There are 3 nested groupings, the coarsest first. Each group lies inside one group of the grouping before and may be the whole of it. The rows also spread widely along 10 directions, which tell nothing about the answers.
(in the rows, 128 means zero)
Known rows, each followed by its group in each grouping:
[157 115  86 140 164  97 134 125 101 105 109 166 181 102 120 135 149 119
  74 134 151 144  95 168 110 155 144 140 144 159 106 129 146  82 125 178
 155 125  77  72 130] | k_667 rugi k_439
[104 186 105  89 169  99 128 176 149 127  90 118 148 157 141 126 112 133
 159 203  52 154 172 119 129 144 111 143 101  97  84 139 137  58 163 160
 125 138 138 137 128] | k_667 bedi k_388
[158  63 151 137 148 163 145 103 167 165 158 132 106 117 140 130  83 112
 110  82 180 158 156 104 125 133 125  78 131 110 148 109 142 202 118 100
 127  73 110 140 119] | k_694 tifa k_409
[137  91 116 156 152 135 137 109  94 122 102 104 134 142 114 135  97 115
  79 106 150 145 142 136 164 129 157  92 148  91 119 115 153 163 105 136
 124  98 120 135 122] | k_237 ledep k_266
[113  81 140 118 131 143  97  82 143 184 132 134 113 147 118 163 108  88
 110  63 178 135 171  89 127 149  98  81 157  74 142 125 178 170 137 121
 125  84 134 139 100] | k_237 ledep k_648
[104 144 150 174 140 160 185 111 104 113 108  62 120 126 115 109 159 117
 120 121  89 163 114 111 194 113 103 111 109 107 143 149 159  97  97 151
 153 209 171 142 126] | k_773 lilu k_659
[116 182  83 121 162 121 158 125 114 134 115 178 152 120 143 120 177 154
 105 168  90 157 126 137 131 145 149 146 148 179 116 167  96  89 177 156
 149 148 134 151 108] | k_694 tifa k_971
[133  89  83  71 153 142 131  78 193 214 131 188 151 149 110 158  61 100
  91 147 147 149 167 114 149 141 159  62 141 127 141 121 141 154 201 132
 122  42  94 170 109] | k_237 tuno k_376
[ 82  96 161 141 132 105 112 149 155 152 116  46 109 146 119 124 104 101
 127  93 132 153 136 112 154 122  96  97 105  93 139 127 166 108  97 129
 120 152 141 117 135] | k_237 tuno k_94
[ 71  87 102 178 115 103  95 162 136 174 132  45 125 106 107 135 100 130
  91  99 121 124  63 190 138 102 155 136 128 171 204 149 127  78 102 146
 153 164 106  94 149] | k_237 fizi k_135
[120  87 143 168 169 138 173 100 146 165 151 112  93 136 167 115 114 129
 103  76 136 180 146  98 148 124 123  95 133 120 149 139 128 188 127  95
 145 112 129 161  94] | k_237 ledep k_425
[145 165 152  85 109 180 121  63 100 131 117 185 112 143 121 157 159 100
 156 116 131 109 144  82 126 145 104 120 141  74 111 124 153 172 167 133
 122 115 169 172  91] | k_667 rugi k_619
[154 148 131  85 101 136 106 101 102 123 166 194 115 104 143 182 140 143
 151 129 125  85 121 148  61 134 125 170 142 133 134 100  86 141 157  98
 134 127 107 157 140] | k_237 tuno k_294
[133 148 156  75  39 129  77 142 119 109  89 137 129 148 100 125 104 105
 190 189 117  47 125 127 122  91 156 133 116 144 126  83 115 155 149  85
  60 103 162 171 146] | k_667 rugi k_65
[121 130 121  75 172 140 162 123 224 174 130 162 163 135 129 122 114  95
 141 171 112 180 170  81 146 146  89  87  97 136 114 131 159  99 184 147
 133 110 134 144 121] | k_694 budi k_356
[142 136 160 106 126 163 154 104 153 135 158 165 115 106 146 136 155 118
 149 119 130 133 140  95 107 133  92 120 121 141 134 120 122 151 149  97
 137 137 142 154 118] | k_694 tifa k_538
[132 149 155  66  96 170 101  85 139 135 115 191 123 143 101 144 171  84
 161 117 154  98 176  64 114 145  83 104 145  95 111 113 158 161 167 114
  95 110 186 167 115] | k_694 zinib k_876
[107 168 138 126 128 144 131 103 102 130 104 160  99 160 138 103 181 137
 135 116 128 128 162  77 138 128 137 127 157 125 123 153 113 189 161 110
  99 126 200 199  90] | k_694 zinib k_552
[ 81 160 113 145 103 151  83 124  83 172 103  79 101 145 103 164 128 137
 130 113  98 102 107 155 142 114 145 153 138  99 176 159 137 117 124 163
 139 155 164 142 116] | k_667 bedi k_809
[152 106 124 165 119 121 158 164 131 100 130  73 134 127 133  97  61 158
 120 184  95 129 118 162 153  89 183 125 106 141 137  97 101 136 103 111
 109 130 112 145 153] | k_773 Zisu k_686
[137 117 103  98 118 139 122 112 151 167 151 179 157 106 113 164 122 117
 116 144 127 123 128 149  93 144 112 129 146 153 157 125 130  81 159 146
 146 126 101 122 135] | k_773 lilu k_606
[ 95 126 166 169 195 111 201 148 186 152 152 100  97 124 193  79 164 138
 126  90 103 224 116  83 138 126  72 118  93 161 138 172 144 103 136 120
 177 182 137 133  90] | k_667 rugi k_439
[168 154 133 104 119 140 175 134 120  71 105 137 179 100 107 119 125 107
 142 212  81 111  83 150 150 105 139 127  80 160 105  92 139  77 129 146
 143 164 113 123 157] | k_667 rugi k_619
[153  84 171 153 159 107 201 158 168  95 143  96 115 128 180  74  83 129
 139 144 111 166 147 102 142  99 127  94  88 143 111  89 115 169 105  59
 118 120 109 154 139] | k_237 ledep k_425
[135 137 143  87  75 118 123 148 129  89  95 110 156 127  92 123  99 105
 153 206  97  74 116 145 149  87 157 117  91 155 123  76 118 100 129 104
  87 145 136 152 178] | k_237 tuno k_294
[122 124 128 125 122 128 170 112 149 155 137 186 107 143 164  87 130 140
 132 143 118 133 127 101 128  87 170 131 128 208 159 134  84 183 178  74
 116  99 143 197 101] | k_667 bedi k_388
[163  99 105 169 164 109 113 139  86 100 131 120 150  96 126 147 125 138
  84 100 167 144 113 178  98 154 135 152 146 116 112 118 137 125  75 168
 151 120  87  71 151] | k_694 budi k_356
[186 108 129 160 174 123 160 167 101  67  99  77 135 129 143 100  62 149
 115 173 121 153 157 147 150 129 169 105 112  81  76  89 124 169  80 124
 104  96 102 126 154] | k_694 tifa k_409
[116  97 167 108 125 145 134 119 186 173 126 125 105 149 138 115  97  95
 148 112 146 148 148  82 143 115 109  85 112 119 143 123 157 168 148  97
 113  96 145 160 100] | k_667 rugi k_65
[102 173 162 123  97 169 154  79 110 116 114 142 109 154 126 112 190 113
 144 128 103 127 146  64 164 115 103 121 132 115 128 144 139 142 155 117
 109 169 210 187  91] | k_773 Zisu k_686
[115 137  95  93  94 120 123 156 159 140 127 126 168 105 104 141  85 125
 144 213  70  88  82 180 127  97 167 140  98 195 164 107  99  58 164 127
 130 147  96 133 168] | k_237 fizi k_135
[109 143  90 129 140 116 140  91  90 115  97 183 166 118 115 124 199 108
  73 127 132 131  97 129 135 142 139 135 160 181 126 151 131  89 159 157
 140 153 131 116 110] | k_237 fizi k_135
[136 154 120  93 133 142 138  76 116 123 116 220 160 119 118 136 206  98
 112 123 155 134 138  96 115 151 104 131 151 157 108 138 143 128 167 152
 128 126 155 130 109] | k_694 budi k_356
[140 110 108 149  82 139 140 134 110 133 131 120 145 109 103 121  97 142
 111 176 106  91  79 184 142  80 188 134 127 202 187 112  91 113 124 116
 124 145 118 148 160] | k_773 lilu k_606
[ 58 127 100 110  61 118  73 137 141 170  81  93 154 142  62 130 115  92
 121 162 107  76  90 153 169  92 168 114 129 181 184 135 136  76 158 141
  95 142 157 134 144] | k_237 fizi k_135

New rows. What belongs after each?
[113 122 107 187 214 118 170 144 117 142 124  91 121 120 162 104 143 160
  74  97 124 213 134 135 146 154 130 120 139 121 119 174 132 122 114 160
 164 146 123 115 102] | k_694 tifa k_409
[162  86 140 104 139 158 150  97 181 180 180 189 110 129 157 146  91 123
 132 107 152 153 169  93  90 143  99 100 146 116 147 111 123 175 161  89
 127  77 106 166 107] | k_773 lilu k_606
[ 97 135  96 128 157  74 102 153 126 146 103 157 135 151 144 118 153 129
 101 113 138 157 153 120  93 153 123 148 153 142 109 156 130 102 148 151
 122 106 125 112 106] | k_667 bedi k_388
[159 158  96 114 130 200 179  62  90 129 116 186 152 100 106 141 150 129
 104 175 105 115 104 144 166 116 176 115 134 167 145 133 110 144 171 151
 153 133 138 171 120] | k_694 tifa k_409
[162 113 149 144  77 140  72 123  69  98 139 128 106 110 122 152 123 139
 143  99 170  68 109 161  85 114 151 167 150 119 145  92 106 196  83 105
 101 108 135 129 154] | k_694 budi k_356
[156 146 114  90 132 192 105  74 108 165 129 172 111 137 118 177 106 130
 137 131 132 116 173 116 123 158 139 113 159  62 126 125 127 190 171 136
 120  74 144 177 103] | k_694 tifa k_409
[120  91 129 124 136 111 135 105 153 171 141 165  94 154 156 113 107 134
 105 102 158 144 152 100 123 118 161 101 150 154 144 126 101 203 166  77
 101  72 126 184 102] | k_237 tuno k_376
[170 139  93 102 134 162 191  68 109 126 125 233 170 103 124 135 155 113
  93 171 122 121 100 139 133 116 171 125 135 202 143 124 119 128 177 143
 158 119 102 150 116] | k_667 bedi k_809
[123 110 128 183 130 146 103 103  71 135 126 107 104 114 109 140 169 131
  86  45 175 126 108 141 125 135 129 133 171 115 157 147 143 164  90 146
 146 145 152 117 122] | k_694 zinib k_876
[154 122 136 118  96 142 112  97 108 128 141 192 116 114 134 131 157 126
 120 108 172  97 133 118  89 129 149 135 163 168 137 115  96 196 147  86
 102  94 136 155 116] | k_694 tifa k_538
[ 94 115 114 155 126 119  55 120  82 149 129  99 105 124 115 180 141 124
 101  47 158 118 111 152  92 161 110 155 173  74 150 147 147 122 102 155
 142 136 123  91 119] | k_237 fizi k_135
[158  63 125 168 113 121 100 144 108 138 144 105 107 127 133 136  65 147
 104  98 168 116 132 163  99 121 159 127 160 113 156 100 111 178  87 103
 105  84  98 128 142] | k_773 lilu k_606
[147 167  83  88 120 142 114 134 113 145 129 168 145 122 127 173  91 150
 148 199  76  92 123 178  95 125 170 169 127 137 139 118  95 104 171 147
 143 115  96 153 142] | k_667 bedi k_809
[115 146  64 110 115 143 103 102 115 181 135 178 169  85  90 177 159 129
  88 141 127 109  94 184 107 146 154 148 160 193 171 156 110  76 173 175
 165 136 109 113 127] | k_694 tifa k_538
[153  94  95 128 123 101  92 162 142 159 142 129 132 122 132 143  45 151
 122 155 132 112 111 187  92 121 187 141 133 147 145 105  99 146 137 121
 120  70  74 129 141] | k_667 rugi k_619
[112  99 109 157 167 102 138 139 143 160 142 133 130 129 148 122 137 136
  87  93 145 179 143 127 105 154 105 124 155 140 142 156 133  99 127 144
 146 132 113 109 112] | k_773 lilu k_606
[107 135 153 100 146 133  86  93 108 136 129 128 115 131 121 191 167  89
 128  52 157 146 160  99  95 188  36 127 145  25 102 135 189  99 115 169
 151 150 135  94 113] | k_237 tuno k_94
[ 99 144 162  82  84 139  91 139 171 148 120 116 127 134 102 134 136  89
 171 135 127 110 154  92 126 127  78 106 113 121 133 120 153 103 140 121
 101 139 168 139 137] | k_694 tifa k_971
[131  99 184 149 137 166 189  97 164 133 118  97 110 135 132  90 123  89
 133 110 132 164 117  73 191  98 108  69  89 126 142 121 176 162 120 113
 132 141 158 154 105] | k_667 rugi k_439
[ 70 142 103  95 154  94 102 128 146 158  80 112 165 151  92 144 148  87
 100 132 119 161 154 114 152 163  91 100 127 101 105 152 183  43 151 189
 129 150 140 102 120] | k_237 tuno k_94
[115 150 138  99  81 164 141  95 126 126  77 141 142 148  82 103 147  92
 133 172 124 103 139  91 194  97 155  78 126 156 134 124 141 152 159 120
  84 122 191 184 120] | k_694 tifa k_971
[151 181 143 121 106 132 113 114  58  59 129 170 147  90 126 149 224 125
 141 117 133  95 102 142  74 147  90 192 138 143 102 119 119 100 106 151
 143 183 146  98 149] | k_694 budi k_356
[ 98 129 117 189 166  64  91 185  87 118 119  92 105 130 163 105 165 171
  94  73 152 166 142 147  81 162 129 166 167 131 109 164 103 129  96 135
 118 134 130  98 118] | k_694 tifa k_409
[114 178 103 115 134  78  78 124  41  85  83 170 130 150 129 144 201 141
 107 117 136 115 153 129  88 167 131 172 178 104  71 142 109 117 144 146
  99 136 152 131 117] | k_237 tuno k_294
[152 139 140 145 170 147 175 161 124  90  86  60 122 148 138  92  72 143
 144 190  81 163 165 117 187 117 154  90  93  70  83 109 134 156 108 124
 103 124 149 164 140] | k_694 tifa k_409
[129 164 148 152 159 105 119 175  97  80 116  95 100 138 159 109 161 155
 150 115 112 150 158 116  99 150  95 157 132  79  83 130 123 129 101 125
 120 163 159 130 135] | k_694 zinib k_876
[166 124  90  96 179 154 177  78 146 161 142 201 136 138 161 145  84 138
 116 169 106 158 174 114 136 142 161  99 141 117 110 117 104 180 196 111
 137  66  97 192 101] | k_237 ledep k_425
[173  88 131  76  87 125 122 128 155  97 124 151 192  97  89 147  78  77
 135 189 136  78 125 152 114 113 134 101 100 154 120  50 140 101 123 113
 111 101  81 105 182] | k_237 ledep k_425
[167 143 112 177 212 119 162 134  69  99 142 127 115  99 189 147 142 175
 100 100 116 186 110 166  91 167 117 173 141  89  93 147 119 122  99 161
 193 148  77 100 110] | k_667 rugi k_65
[126 180 157  87  87 134  76 171 113  91 121 100 131 110 113 156 136 125
 196 165  92  80 140 141  83 139  81 163 108  88 105 102 125  79 116 129
 111 167 153 116 167] | k_694 tifa k_409
[128 172 101 130 109 146 120 143  83 110 107 103 153  98  99 144 135 146
 131 184  80  95  94 186 137 116 159 155 119 151 142 131 106  81 126 161
 141 170 135 127 159] | k_694 tifa k_409
[119 103 131 161 132 136 154 110 108 111  95 111 164 100  89 102 180  88
  70  99 165 144 101 126 167 126 123  95 128 171 137 140 165 102  97 161
 140 159 142  88 133] | k_694 tifa k_409
[ 84 144 145 150 150 118 106 178 145 144 131  44 114 115 131 140 139 132
 143 104 103 160 140 132 119 151  68 138 111  91 130 150 153  66  96 152
 150 182 143  96 136] | k_694 tifa k_538
[126 139 121 102 126 101  98 140 103  94  65 113 160 160  97 136 112  96
 127 164 120 112 174 115 143 145 124 104 134  72  73 101 166 110 125 145
  86 112 144 126 137] | k_237 ledep k_648
[132 100 129 147 145 119 157 132 135 121 109 124 141 138 126  99 128 113
  98 131 136 160 144 108 146 127 122  96 135 136 124 126 145 121 119 131
 114 130 135 129 123] | k_773 lilu k_606
[134  95 138 155 151 163 183 131 165 160 157  94 116 101 144 110  88 140
 119 133 114 163 112 138 157 102 145  99 101 158 171 128 117 146 125 113
 157 134 115 147 133] | k_694 tifa k_409
[164 144  95 130 119 121  70 108  39  93 103 192 130 131 114 151 171 144
 102 105 175  87 143 147  79 160 160 162 198 107  95 120 112 179 129 139
 102  92 137 130 129] | k_694 zinib k_876
[145 118 123 110 135 147 108 106 103 117 130 108 159  89  88 197 123  96
 108 112 133 120 111 167 122 151  93 123 118  72 127 102 175  65  94 181
 171 162  93  80 162] | k_237 tuno k_294
[ 73 161 147 176 164 105 161 161 131 144 124  88  76 157 185  87 161 164
 137 108  85 179 132 101 131 112 116 154 118 146 144 180 111 127 130 115
 142 175 167 161  95] | k_667 bedi k_809
[109 130 164 169 146 146 184 111 111 114 122  99 107 122 144  98 174 114
 116  90 115 163 103  99 159 102 103 123 106 143 150 148 150 126  99 130
 162 180 159 133 111] | k_667 bedi k_388
[128 142 138 134  98 175 149  96 104 134 112 122 115 126 111 120 135 129
 132 143 114 112 114 123 176  95 164 108 128 148 156 132 116 167 136 117
 120 138 168 181 122] | k_694 tifa k_971
[ 97 125 158 130 126 184 139  91 150 180 150 109 104 108 120 144 162 105
 130  75 132 149 125  99 143 131  78 102 122 123 174 156 156 128 135 138
 162 161 164 139 107] | k_694 tifa k_409
[ 92 112 114 128 145 111 165 150 194 168 106 131 138 153 129  63 118 120
 113 159 121 162 150  92 167 100 162  82 117 201 149 147 120 143 172 104
 102 110 157 178 116] | k_694 zinib k_552
[ 94 121 144 153 141  54  90 177 107 100 104  80 107 147 145 111 146 137
 114  90 147 147 148 122 103 139 110 144 139 108  99 129 128 116  92 116
  98 145 139 112 135] | k_237 tuno k_294
[ 80 188 129 127 169 101 140 148 121 104  56 107 142 165 124  87 202 111
 120 145 103 180 181  68 169 161  91 107 131 104  64 169 162  89 143 159
  99 165 197 135  95] | k_694 tifa k_538
[156 139 105 107 118  96 103 159 103  75  96 172 170 125 112 112 140 123
 122 168 145  93 144 143  89 137 153 143 146 150  88 100 112 124 129 126
  86 106 120 121 156] | k_694 zinib k_552
[145 159 116 121  53 169 124  71  54 105  95 170 141 127  79 137 162 120
 126 164 119  59 106 139 154 100 178 141 158 157 151 116 103 155 148 121
  95 142 168 179 136] | k_773 lilu k_659
[149  75 165 120 126 165 163 133 200 148 155 107 119 116 128 111  68 103
 146 127 141 135 140 104 145  97 121  76  91 132 161  91 145 173 116  88
 126 110 124 157 147] | k_694 zinib k_552
[145 121 149 182 152 109 130 186  86  52  93  37 131 121 118 102 127 135
 125 127 122 139 126 148 142 123 118 130 111  82  90 106 152 116  45 142
 120 173 141  94 169] | k_694 zinib k_876
[113 141 140 163 144 143  92 127  90 147 129  80  81 144 141 149 124 153
 138  81 132 142 144 127 126 142 116 150 146  57 133 148 132 175 101 141
 128 128 165 142 114] | k_694 budi k_356
[102 146 116 111  92 161 114  82 111 150 102 153 152 115  74 143 177  92
 105 123 144 108 108 125 158 126 129 108 148 162 157 150 149 105 149 162
 133 148 164 132 119] | k_694 tifa k_971
[130 133 170  78  93 145 120 102 139 116 128 158 136 126 117 153 142  82
 164 128 128  96 153  88 111 130  76 110 119 104 114  93 158 125 143 104
 117 134 147 144 132] | k_237 ledep k_648
[ 93  92 160 161 138  90 154 120 139 126 155 150 133  94 154 110 212  99
  89  40 173 159 106 101  90 137  67 126 141 198 149 147 147  95 113 112
 165 175 121  93 115] | k_237 ledep k_648
[103 177 127  85 142 164 175  68 134 144 120 182 159 117 118 154 197  92
 129 144  84 142 134  89 153 143  77 110 119 141 125 150 161  67 190 158
 172 183 158 153 103] | k_237 ledep k_648
[ 95 166 125  91  82 141  90 129 122 138  80 104 158 137  70 146 134  89
 150 174  91  90 104 136 162 116 125 122 106 122 136 127 164  66 149 171
 117 157 167 129 136] | k_667 rugi k_619
[172 108 138 119  86 128 101 119  88  94 108 169 121 150 121 123 110 124
 129 140 163  85 158 119 102 122 160 125 166 113 112  84 110 195 122  89
  60  73 140 162 133] | k_773 lilu k_606
[130 103 136 105 160 151 193 123 208 169 137 132 139 130 140 112  79 100
 136 161  97 173 143  95 161 104 117  82  80 146 148 119 152 118 155 122
 152 113 113 154 122] | k_667 bedi k_388
[ 78 156 118 110 127 166 135 100 149 165  78 116 155 142  68 122 172  80
 114 143 109 141 137  93 201 124 110  79 122 132 146 160 183  82 163 177
 133 167 198 146 119] | k_694 zinib k_876
[117 141 104 119 125  40  87 197 122  94 110 158 162 132 143 107 158 144
 121 161 128 125 151 145  54 157 116 172 156 170  91 126  99  57 136 129
  90 132 113  95 145] | k_773 lilu k_606
[125 180 103 103 146 106  83 138  77  95 115 131 159 111 120 190 162 125
 136 137  97 117 146 158  76 184  76 172 141  67  80 123 141  44 121 181
 154 161 113  88 143] | k_237 ledep k_425
[134 132 140 178 172 128 200 159 138 121 155  90  98 108 185  87 114 180
 127 142  86 181 110 138 144 103 148 133 106 167 144 143  83 143 114 103
 158 163 122 159 126] | k_694 tifa k_971
[160  77 126 145 148 153 147 111 150 180 184 126  97 112 164 167  38 155
 128 114 123 135 133 153 112 116 155 113 131 113 170 105 105 194 136  88
 160  86  77 169 127] | k_237 ledep k_648
[ 80  88 123 153 155 116 130 133 163 178 131  75 142 114 115 148 119  97
  92  83 131 167 122 135 148 137  92  95 118 124 160 149 181  66 114 161
 173 158 114  94 126] | k_237 ledep k_648
[ 98 142 126 121 156  84 151 150 163 137  93 149 133 164 151  70 146 120
 124 152 114 170 151  80 144 129 131 109 122 164  97 149 132 125 175 120
  99 116 155 157  94] | k_667 rugi k_619
[153 119 146  69  54 125 101 123 123  79  91 150 175 127  75 135 109  71
 155 192 134  48 138 125 130 104 139 104 112 141 109  55 138 128 131  99
  69 104 135 136 171] | k_237 ledep k_425
[140 137 177 144  97 137 121 151 100  91 136  91  90 131 144 127 124 141
 170 121 109 109 137 119 104 116  98 148 125  89 128 103 117 142  91  94
 106 160 156 151 144] | k_773 lilu k_606
[120 102 140 173 146 197 187  30  84 159 142 113 102 102 114 156 166 109
  65  46 146 155  79 122 192 110 130  90 137 126 186 154 160 164 107 151
 194 172 143 146 101] | k_237 tuno k_376
[ 86 133 119  91 132 114  73 136 151 181 123 131 113 169 127 162 106 119
 145 115 125 134 189 105 107 157 104 119 153  77 120 138 138 132 171 122
 103  94 147 159 104] | k_237 ledep k_266
[138 137 129 159 172 136 155 132 109 127 153 103 122  91 155 149 137 145
 118 104 102 164  85 160 111 141 103 156 114 113 134 144 136  90 105 165
 197 175 100 101 122] | k_667 rugi k_619
[147 127 118 152 116 141 138  93  70  98 122 161 151  87 110 135 198 116
  80 101 164 115  92 148 119 133 139 139 155 178 137 132 126 128 109 143
 148 155 127 102 129] | k_694 tifa k_538
[148 136 100 154 214 109 177 124 116 116 124 155 139 119 171 120 149 149
  90 128 117 198 124 131 121 165 124 136 134 126  93 155 135 108 140 166
 172 135  95 112  99] | k_667 rugi k_439
[148 117 120  94 136 101 132 189 194 124 112 114 164 135 126 101  49 125
 158 222 103 130 160 136 132 111 151 110  87 151 101  85 119 121 142 113
  87  88 110 139 168] | k_694 budi k_356
[106 118 150 132  98 108  64 142 107 148 155  94  86 124 139 169 114 140
 147  79 139 100 119 158  75 131 111 163 141  99 155 117 111 133 105 109
 126 139 120 123 143] | k_237 tuno k_94
[156 133  78  76 126 108 112 142 131 126 122 159 174 115 108 165  70 135
 121 212  99  99 128 186 107 132 172 135 120 141 112  87 104  87 160 141
 122  97  72 132 170] | k_237 tuno k_376
[150  78  96 107 126 145 113 113 164 193 130 150 134 141 111 154  39 112
 110 145 151 120 146 147 128 115 180  94 135 128 163 106 135 171 155 129
 120  46  88 148 125] | k_667 bedi k_809
[174 130 111 104 141 126 137 152 139 107 113 124 147 146 126 135  49 138
 151 206  93 130 177 134 132 136 149 117 118  75  87  84 119 134 137 121
  95  92 104 154 155] | k_773 lilu k_659
[172 140 115 110 129 168 165  73  97 131 123 205 130 121 143 133 129 133
 120 156 124 121 112 130 134 117 176 127 142 156 131 123 106 185 172 113
 136  97 122 180  99] | k_667 rugi k_65
[ 98 110 141 153 145  94  72 154 108 137 126  65 104 139 136 154 119 124
 125  65 143 144 160 128  97 161  82 135 147  51 115 130 154 121  84 136
 127 127 129  99 126] | k_237 ledep k_425
[115  97 164 149 117 133 162  83 122 147 145 147  82 136 156 103 154 126
 109  73 160 139 115  94 139  99 141 111 140 170 163 134 106 202 137  74
 120 128 150 176 101] | k_237 tuno k_94
[ 75  93 157 138  70  97 100 143 150 160 119  88  96 153 117  98 115 116
 125 110 146 100 115 118 146  77 158 106 125 185 179 119 109 164 126  71
  79 121 164 168 136] | k_237 tuno k_376
[136 174  71 131 152  97  71 136  48 117 126 183 134 110 141 171 180 172
  94 106 144 123 134 176  51 188 135 194 196 118  96 159  93 105 136 173
 144 122 108 103 117] | k_694 tifa k_971
